There are 3 nested groupings, the coarsest first. Each group lies inside one group of the grouping before and may be the whole of it. The rows also spread widely along 9 directions, which tell nothing about the answers.
Known rows, each followed by its group in each grouping:
[-0.66  0.42  1.83  0.84  3.14 -2.49 -1.99  1.23 -0.98  1.94 -1.58  1.43
 -0.06  1.15  2.16  1.89  0.22  2.81  0.89  1.22 -0.61  0.71 -0.09 -1.21
 -0.42  4.11  2.06 -0.80 -0.72  0.75  1.38 -1.00  0.87  0.41 -0.80 -1.10
 -1.49]  K_993 K_818 K_134
[ 1.13  0.61 -0.31  0.67 -0.49 -2.59 -0.76 -0.12  1.75  0.78  0.83  0.06
 -1.04  0.26  2.25  1.50  0.49  0.25  1.43  0.34 -1.10 -2.48 -0.31 -0.27
  0.56  2.40 -0.21  0.02  0.68 -1.98  0.07 -1.65 -0.28 -0.23 -0.35 -0.86
 -3.95]  K_487 K_35 K_446
[-1.37  1.91  3.44  0.82  4.55 -0.44 -1.05  3.07 -1.00  0.85  2.12 -1.33
  1.95 -0.50  0.19 -0.79 -1.00 -0.69 -1.43 -0.23 -1.64  0.80 -1.79 -1.12
  2.64  0.81 -0.37  0.37  1.85  1.00  2.18  0.39  0.99 -0.86  1.27 -2.46
  0.75]  K_993 K_472 K_677
[-0.27  0.80 -1.98  1.47 -0.13 -3.97 -1.66 -0.34  0.52 -0.47  1.36 -0.97
 -0.21 -2.93  2.84  0.99 -0.32  2.82  0.75 -0.34 -1.86 -1.57  1.10  0.92
  0.24  2.32  0.76  0.51  0.81 -1.84  0.24 -1.83  0.23  1.49 -0.61 -4.19
 -3.14]  K_487 K_775 K_224
[-0.53  1.91  0.89  0.06  2.25 -1.77 -1.48  0.92  2.16 -0.12  2.57 -0.94
  0.93 -2.09  0.64  0.11  0.15 -0.50  0.63  0.42 -1.15 -0.16 -1.37 -0.39
  1.50  2.87  0.19  0.22  1.40  0.00  1.90  0.07 -0.83 -0.50  1.47 -1.00
 -2.46]  K_993 K_745 K_104
[-0.38  0.96  1.46  0.44  1.09 -1.04 -0.02 -0.44 -0.89  0.18  1.54 -1.60
 -0.17  1.05  0.94  0.33  1.08 -0.62  1.61 -0.72 -1.30 -0.19 -0.52 -0.19
  1.29  1.02 -0.07  0.32 -0.28 -0.82  1.69 -1.11  0.09 -2.23 -0.08 -0.28
 -2.56]  K_993 K_472 K_936
[ 1.66  0.51  0.20  2.56  0.37 -3.50 -0.59  1.44  2.73  1.50  0.99 -0.22
 -1.31  1.84  2.65  1.02 -1.77  1.50 -0.45  0.57 -1.10 -3.76  0.66 -2.97
  2.26  0.02 -1.25  1.03  1.80 -3.13  0.80 -1.47  0.96 -1.30 -1.47 -1.58
 -1.87]  K_487 K_234 K_388
[ 1.23  1.29 -0.05  0.31 -2.05 -2.76 -1.08 -0.13 -1.76  0.21 -2.30 -0.45
 -2.86  4.02  1.98  0.73 -0.42  0.96  1.32 -0.43 -0.06 -0.99  0.61  0.67
 -1.64 -1.90 -0.29  0.85  1.23 -1.61  0.62 -1.53  0.21 -1.08 -3.56  1.29
 -2.14]  K_580 K_462 K_940
[ 1.57 -0.92  2.17  0.47 -1.11 -0.90  0.87 -2.04  1.43  1.54  1.39 -1.32
 -2.29  4.20  1.81  1.63  1.68 -1.24  2.36 -0.76 -1.90 -2.17 -1.57 -0.55
  0.70  1.13 -0.01  0.90 -0.36 -1.22  0.42 -2.09 -0.60 -2.19 -0.07  1.99
 -5.03]  K_487 K_234 K_584
[ 0.57  1.41  1.62 -0.36  0.63 -1.31 -0.82 -1.00  0.69 -0.59 -0.14  1.05
 -0.38  1.85  1.17  0.70  0.80 -1.16  2.72  0.67  0.07  0.10 -1.27 -0.42
 -0.31  1.49 -0.34 -0.70  0.46  0.71  1.12 -0.39 -1.76 -2.74 -0.69  2.94
 -2.80]  K_580 K_167 K_915
[ 1.02  3.44  0.03  0.77  0.11 -1.51  0.93 -0.09  1.53 -1.10  2.37 -0.68
 -0.54 -0.34  1.00 -0.56 -0.34 -2.03  0.99 -0.08 -0.77 -1.84 -0.73  0.58
  1.29  0.15 -1.83 -0.87  1.61 -2.07 -0.39 -0.63 -1.12 -3.00  0.64 -0.06
 -2.16]  K_580 K_462 K_322
[-0.22  2.74 -0.07  1.48  1.04 -2.08  0.40  1.35 -0.71  0.02  1.39 -1.77
 -0.50  0.35  1.25 -0.98 -0.72 -0.17  0.24 -1.00 -1.06 -1.57  0.99 -0.92
  2.81 -1.00 -1.32  0.73  1.32 -2.80  1.40 -1.50  1.03 -2.62 -1.22 -2.32
 -0.53]  K_993 K_745 K_295
[-0.12 -0.82  1.53  1.34 -1.06 -1.85 -1.47 -0.16 -0.70  1.73 -0.72 -1.77
 -1.68  3.48  2.72  1.43 -0.32  2.74  0.14 -0.94 -1.50 -1.24 -0.68 -1.06
 -0.13  0.13  0.97  2.40  1.06 -1.25  1.60 -1.46  1.12  0.72 -2.61 -0.84
 -2.53]  K_580 K_594 K_725
[-0.03  2.20  1.09  0.83  0.96 -1.39  0.03 -0.17 -2.96  0.00 -0.74 -0.29
 -0.85  1.97  1.79  0.05  0.15  0.28  1.74 -0.93 -0.46 -0.02 -0.08  0.64
 -0.01 -0.11 -0.23 -0.54  0.33 -0.81  0.76 -1.22  0.42 -2.00 -1.72 -0.15
 -1.13]  K_580 K_462 K_665
[-0.34  0.28  2.06  0.40  1.87 -1.49 -1.53  0.24  1.18  1.06  1.77 -1.55
 -0.21 -0.36  1.50  0.87  0.51  0.62  0.12  0.02 -2.26  0.07 -1.95  0.41
  0.18  3.10  1.97  0.75  0.72  0.41  0.70 -0.94 -0.05  0.78  1.42 -1.34
 -3.10]  K_993 K_745 K_229
[ 0.75  2.65 -0.02  0.62  1.75 -2.41 -0.04  0.55  0.65 -0.66  0.53  1.73
  0.38 -1.08  1.41  0.40  0.58 -1.42  2.25  1.07 -0.07 -1.37  0.37 -0.46
  1.43  2.56 -0.98 -2.27  0.46 -1.01  0.12 -1.05 -0.82 -2.71 -0.14 -0.73
 -2.18]  K_487 K_35 K_446
[ 0.13  1.16  0.70  1.79  1.95 -2.90 -0.41  1.23  2.21 -0.15  2.34 -1.73
  0.27 -1.60  1.69 -0.63 -1.70  0.57 -1.59  0.57 -2.22 -0.38  0.50 -0.03
  1.22  0.68  0.61 -0.46  1.47 -1.62 -0.14 -0.70  0.18 -0.72  0.72 -2.55
 -0.70]  K_993 K_818 K_134
[ 0.90  0.47 -1.79  1.65 -0.43 -4.74 -1.91  0.39  0.68 -0.02 -0.81 -0.21
 -1.17 -0.19  3.14  0.87 -1.35  2.86  0.20  0.55 -1.11 -1.73  1.77 -0.27
 -0.26  0.35  0.30  0.38  1.39 -2.24  0.33 -1.72  0.53  0.37 -2.41 -2.56
 -1.84]  K_487 K_234 K_388
[ 1.05  0.53  2.01  2.27  0.86 -1.88 -0.08 -0.88  2.35 -0.55  2.77 -1.60
 -0.68  0.62  2.37  0.03 -0.94  0.23  0.19  0.33 -2.23 -0.49 -0.26 -0.63
  1.32  0.48  0.94 -0.74  0.11 -1.47 -0.41 -1.28 -0.44 -2.34  0.67 -0.20
 -1.92]  K_580 K_462 K_940
[ 1.56  1.48  0.70  0.86  0.57 -3.25 -1.19  0.56  3.02  0.32  1.24  1.11
 -0.76  0.31  1.91  1.88  0.14 -0.51  0.92  1.78 -0.71 -1.46 -0.34  0.40
 -0.66  3.27  0.65 -1.46  1.01 -0.83 -1.17 -0.82 -1.22 -0.88  1.11  0.53
 -3.55]  K_993 K_472 K_677
[-0.80  2.15  0.30 -2.25  0.29 -1.65 -2.22  0.48 -0.99 -1.70  0.15 -0.59
  0.39 -0.27 -0.87 -0.38  1.33 -2.86  1.92  0.10  0.00  1.65 -1.24  1.75
 -0.64 -0.53 -1.14  0.61  2.42  1.68  3.15  1.35 -2.02 -1.28 -0.78  1.94
 -2.23]  K_993 K_472 K_677
[-1.23  2.83  0.33  1.07  2.76 -0.86  1.06  0.18 -3.65  0.38  0.98  0.43
  0.70 -0.50  1.35  0.07  1.24  0.43  3.38 -1.45 -0.40 -1.35  0.80 -2.21
  3.81  2.15 -1.63 -0.42 -1.05 -1.20  2.72 -1.73  1.10 -3.17 -1.59 -3.02
 -1.40]  K_487 K_775 K_224
[ 0.73  0.80  1.39  1.25  1.25 -2.95 -0.95  0.37 -0.14 -0.69  0.40 -0.02
 -0.56  1.40  1.61  0.51 -0.11 -0.35  1.03  1.05 -1.00  0.64  1.09 -0.25
  0.19  0.29  0.73 -1.01  0.05 -0.49  0.67 -0.90 -0.33 -2.55 -0.83  0.52
 -1.58]  K_993 K_472 K_677
[ 0.45  1.00  1.24 -0.90  0.21 -1.41 -1.74 -1.45  3.39 -1.82  2.37 -0.10
  0.49 -0.27  0.15  0.33  1.00 -2.37  2.32  1.00 -0.23  0.58 -2.10 -0.68
  0.60  1.01 -0.39  0.09  1.31  1.02  2.83  1.26 -3.08 -2.48  0.63  3.39
 -3.54]  K_580 K_462 K_322
[ 0.46  0.34 -0.12 -0.29 -1.61 -2.97 -1.62  0.43  0.39  1.88 -0.92 -1.12
 -2.19  2.50  1.72  1.50 -0.02  1.64 -0.03 -0.21 -1.14 -1.66 -0.54  0.84
 -1.75  0.85  0.68  1.84  1.59 -1.43  0.77 -1.11  0.41  1.75 -1.80  0.07
 -3.58]  K_993 K_818 K_134
[ 1.00  0.51  1.30  1.06  0.16 -1.81  0.72 -0.85  2.30  0.80  2.25 -1.33
 -1.31  1.27  1.62  0.81  0.44 -0.34  0.81  0.06 -1.95 -1.41 -0.41 -0.29
  0.71  1.81  0.75 -0.30 -0.25 -1.90 -0.18 -1.59 -0.53 -1.78  0.63  0.16
 -3.62]  K_993 K_818 K_134
[ 0.20  0.95 -1.71 -0.32 -2.81 -2.65 -0.98 -1.58  0.13 -1.08  0.04 -1.98
 -1.74  1.21  1.79  0.02  0.21  0.86  1.57 -1.07 -1.00 -1.39  0.42  0.87
 -0.66 -1.49 -0.80  1.92  1.39 -2.15  1.42 -1.23 -0.90 -1.14 -2.59  0.29
 -3.36]  K_580 K_167 K_915

New rows, each followed by its group in each grouping:
[ 0.20  1.61  1.16  0.58  1.04 -1.74 -0.34  0.31 -0.71  0.60  0.53  0.35
 -0.68  1.88  1.35  1.05  0.87 -0.32  2.11  0.31 -0.49 -0.82  0.25 -1.02
  1.11  1.48 -0.42 -0.33 -0.15 -0.92  1.47 -1.11 -0.10 -2.54 -0.96  0.09
 -2.54]  K_993 K_472 K_677
[ 0.77  2.23 -0.06  0.25 -0.60 -1.75  0.07 -1.36  1.82 -1.85  2.46 -1.26
 -0.56 -0.66  1.10 -0.40  0.15 -1.91  1.47 -0.14 -1.11 -0.66 -0.88  1.68
  0.32  0.08 -0.50 -0.73  1.24 -1.45 -0.26 -0.51 -1.79 -2.49  0.60  0.80
 -3.05]  K_580 K_462 K_322
[-1.36  3.53  1.08 -0.59  2.09 -0.09 -0.04  0.52 -2.65 -0.43  0.25 -0.65
  0.78 -1.04  0.91 -0.70  0.47 -0.68  1.15 -1.44 -0.85  0.16 -2.04  1.83
  0.56  1.33 -0.99 -0.11  1.43  0.50  0.73 -0.68 -0.14 -1.07 -0.05 -1.72
 -1.15]  K_580 K_167 K_915
[-0.08  4.49 -0.94  0.60  1.01 -2.27  0.49  3.55 -2.08  1.51 -1.25  0.40
 -0.88  1.79  0.62 -0.47 -1.56  0.23  0.06 -0.49  0.73 -2.93  1.09 -1.66
  1.70 -0.92 -3.18  0.80  2.59 -2.70  1.70 -0.89  1.66 -1.70 -3.11 -2.05
  0.17]  K_993 K_818 K_134
[ 0.02 -0.20  0.87  1.27  0.34 -2.43 -1.55 -1.39  0.99 -1.81  1.72 -2.20
 -0.09 -0.33  2.02 -0.30 -0.37  0.72  0.75 -0.12 -1.73  1.08  0.03  0.23
  0.39 -0.61  1.41  0.22  0.44 -0.46  1.43 -0.22 -0.83 -1.41 -0.39  0.00
 -1.69]  K_580 K_462 K_665
[-0.20  1.78  0.32  0.28  1.42 -2.89 -1.34  0.68  0.07 -1.80  0.56 -1.06
 -0.07 -1.20  0.83 -0.96 -0.31 -0.87  0.52  0.39 -1.04  1.41  0.62  1.00
  0.04 -0.19  0.53 -0.66  1.26  0.13  0.96 -0.28 -0.79 -1.80 -0.46 -0.42
 -1.00]  K_993 K_745 K_229
[ 2.46 -0.11  0.54  0.73 -1.34 -4.11 -2.12 -0.08  5.99 -0.90  1.89 -0.34
 -1.83  1.68  1.32  0.91 -0.88 -1.64  0.30  2.25 -0.52 -1.16 -0.01 -1.07
  0.01 -0.32  0.27  0.38  2.22 -1.17  0.65  0.22 -2.13 -2.09 -0.04  3.75
 -3.46]  K_993 K_745 K_295
[ 0.33  0.12  2.05  1.37  1.86 -1.74 -1.06  1.30  1.74  0.91  2.07 -0.12
  0.19  1.08  1.05  0.48 -0.69 -0.36  0.54  0.52 -0.63 -1.68 -0.68 -3.34
  3.05  0.64 -1.05  1.02  1.54 -0.20  2.65 -0.18 -0.06 -1.76 -0.60  0.00
 -1.75]  K_487 K_775 K_224
[ 0.14  0.23 -0.90 -0.26 -0.87 -3.36 -1.50 -1.27  1.52 -1.06  1.03 -1.38
 -0.78 -0.74  1.44  0.42  0.70  0.77  1.51  0.46 -1.39  0.25  0.71  0.95
 -0.76  1.12  1.22  0.30  0.32 -0.95  1.34 -0.63 -1.23 -0.53 -0.82  0.06
 -3.49]  K_993 K_818 K_134
[-0.49  1.00  1.32  1.14  1.50 -1.84 -1.16 -0.29  0.07 -0.76  0.74 -0.41
  0.61 -0.97  2.12  0.39 -0.31  0.80  0.83  0.28 -1.29  0.48 -0.40  0.17
  0.63  2.20  1.15 -0.77  0.57  0.11  0.61 -0.46 -0.43 -0.97 -0.06 -1.31
 -1.53]  K_580 K_594 K_725
[-0.05  1.13  0.77 -0.77  0.45 -2.03 -1.69 -0.19  1.40 -0.80  1.18 -0.45
 -0.21  0.72 -0.01  0.09  0.88 -1.88  2.42  0.49  0.04  0.42 -0.57 -1.03
  1.28  0.22 -0.80  0.77  1.25  0.43  3.57  0.69 -1.61 -2.68 -0.89  2.58
 -2.73]  K_993 K_745 K_295
[-0.06  0.72  1.12  0.43  0.06 -1.47 -0.59  0.60 -2.82  2.14 -0.98 -0.54
 -1.53  2.81  1.65  1.35  0.85  1.44  1.38 -1.27 -0.97 -1.88 -0.49 -0.28
  0.34  1.14 -0.32  1.53  0.70 -0.53  1.47 -1.90  1.38  0.51 -2.38 -1.32
 -2.85]  K_487 K_775 K_224
[ 1.07  0.99  0.70  2.93  1.52 -3.12  0.40  0.62  0.43 -0.79  1.92 -1.16
 -0.25 -0.69  2.46 -0.63 -1.56  0.43 -0.58 -0.09 -2.19 -0.79  1.56  0.12
  1.62 -0.35  0.32 -1.06  0.71 -1.96 -1.02 -1.87  0.78 -1.91 -0.27 -2.79
 -0.47]  K_487 K_775 K_224
[-0.08  1.55  1.94  0.83  2.21 -1.81 -0.84  0.88 -0.60  0.86  0.70  0.55
  0.12  0.46  1.69  1.39  0.45  0.35  1.10  0.52 -1.17 -0.15 -0.52  0.15
  0.25  3.16  0.94 -1.11 -0.17 -0.03  0.15 -1.21  0.17 -0.76  0.60 -1.34
 -2.32]  K_993 K_472 K_677
[ 1.43  2.52  1.44  0.20 -0.12 -1.05  0.97  1.39 -1.02  2.50 -0.50  1.02
 -2.07  3.90  0.80  1.51  0.81 -1.64  1.80 -0.75  0.09 -3.81 -1.55 -0.58
  0.87  1.21 -2.40  0.32  1.72 -1.17  0.05 -1.69  0.67 -1.52 -1.33  0.90
 -3.22]  K_487 K_775 K_224
[-1.49  3.35 -0.77 -0.73  0.57 -1.14  0.35  1.00 -2.17 -0.36  1.08 -2.40
  0.30 -1.22 -0.05 -1.56  0.15 -0.74  0.40 -1.83 -1.22 -0.28 -0.16  1.16
  1.30 -0.67 -1.66  1.00  2.03 -1.23  2.02 -0.36  0.37 -0.93 -0.94 -2.42
 -1.04]  K_993 K_818 K_134
[ 0.25  3.30 -1.07 -1.20 -0.15 -2.49 -1.01  1.67  1.49  1.18 -0.05  1.22
 -0.61  0.39  0.20  1.17  0.26 -0.81  1.61  0.59  0.96 -2.85 -0.91 -1.05
  0.55  2.19 -2.32  0.64  2.65 -1.38  2.03  0.28 -0.89 -0.55 -1.16  0.46
 -3.21]  K_993 K_818 K_134
[-0.63  2.04 -0.31  0.06 -0.08 -2.58 -0.85  0.28 -3.24 -0.93 -0.87 -2.11
 -1.08  0.80  1.14 -0.76  0.10  0.20  0.76 -1.32 -1.40  1.11  0.97  2.20
 -0.54 -1.67  0.24  0.43  0.97 -0.75  1.18 -1.57  0.74 -1.25 -2.48 -1.23
 -0.99]  K_993 K_745 K_295
[ 0.09  1.82  1.55  2.05  3.12 -2.32 -0.15 -0.13  1.18  0.40  1.79  0.91
  0.24 -0.98  2.47  1.41  0.55  0.81  1.96  1.12 -1.27 -0.39  0.34 -0.79
  1.82  4.83  1.70 -2.40 -1.56 -0.95 -0.40 -1.83  0.11 -2.31  1.43 -1.84
 -2.47]  K_993 K_745 K_295
[ 0.45 -0.21  2.16  1.11  0.47 -1.45 -0.16 -0.07 -0.76  1.38  1.04 -1.44
 -1.14  2.01  1.84  0.96  0.42  0.37  0.36 -0.88 -2.04 -1.09 -1.09  0.41
  0.49  0.99  0.61  0.64  0.71 -0.38  0.01 -1.79  0.78 -0.12 -0.40 -0.87
 -2.62]  K_487 K_775 K_224
[-1.93  2.61 -0.53 -0.10  1.54 -1.58 -0.14 -0.59 -4.10 -0.82  0.12 -1.76
  0.13 -1.59  1.38 -0.44  1.68  0.77  2.32 -1.74 -1.58  1.49  0.35  2.36
  0.65  1.67  0.84 -0.26 -0.58 -0.40  1.44 -1.80  0.63 -1.24 -0.68 -3.05
 -1.84]  K_993 K_745 K_295
[ 0.69  0.55  0.60  0.62  1.14 -3.58 -2.44  0.49  2.05 -1.53  0.11  0.30
 -0.10  0.25  1.01  0.06 -0.54 -0.71  1.23  1.94 -0.24  1.32  0.87 -0.52
  0.05  0.19  0.75 -0.61  1.22  0.46  1.95  0.30 -1.35 -2.31 -0.97  1.82
 -1.52]  K_993 K_745 K_295
[-0.78  1.61  3.02  1.96  2.95 -0.11  0.83  0.14 -1.16 -0.01  1.78 -1.35
  0.98  0.06  1.82 -0.49 -0.32 -0.14  0.34 -0.82 -1.93  0.17 -1.05 -0.61
  2.61  1.39  0.36 -0.94  0.28 -0.32  0.35 -1.14  0.71 -2.47  0.50 -2.01
 -0.29]  K_580 K_594 K_725
[ 1.07  0.11  1.42  1.31 -0.57 -2.31 -0.54 -1.31 -1.31  0.13 -0.99 -1.05
 -2.23  3.70  2.72  0.78  0.00  1.62  1.40 -0.38 -1.36  0.16  0.62  0.26
 -0.91 -0.64  1.39 -0.05 -0.60 -1.13  0.22 -2.15  0.30 -1.68 -2.34  0.83
 -2.11]  K_580 K_462 K_940
[ 0.30  0.21  2.10  0.30  1.84 -1.58 -1.78  0.97  2.46  0.68  1.73  0.42
  0.77  0.38  0.82  0.71  0.13 -1.12  1.09  1.14 -0.46 -0.92 -1.79 -2.50
  2.13  2.00 -0.89  0.39  1.52  0.58  2.76  0.36 -0.97 -1.18  0.39  0.59
 -2.27]  K_487 K_35 K_446
[ 0.26  1.16  1.49  0.54  1.43 -1.15 -0.23  1.19  0.57  1.03  1.41 -0.51
  0.12  0.69  0.98  0.27  0.09 -0.83  0.65 -0.22 -0.96 -1.72 -1.59 -1.19
  2.28  1.23 -1.14  0.43  1.41 -0.89  1.62 -0.75  0.11 -0.99 -0.05 -1.02
 -2.21]  K_487 K_35 K_446
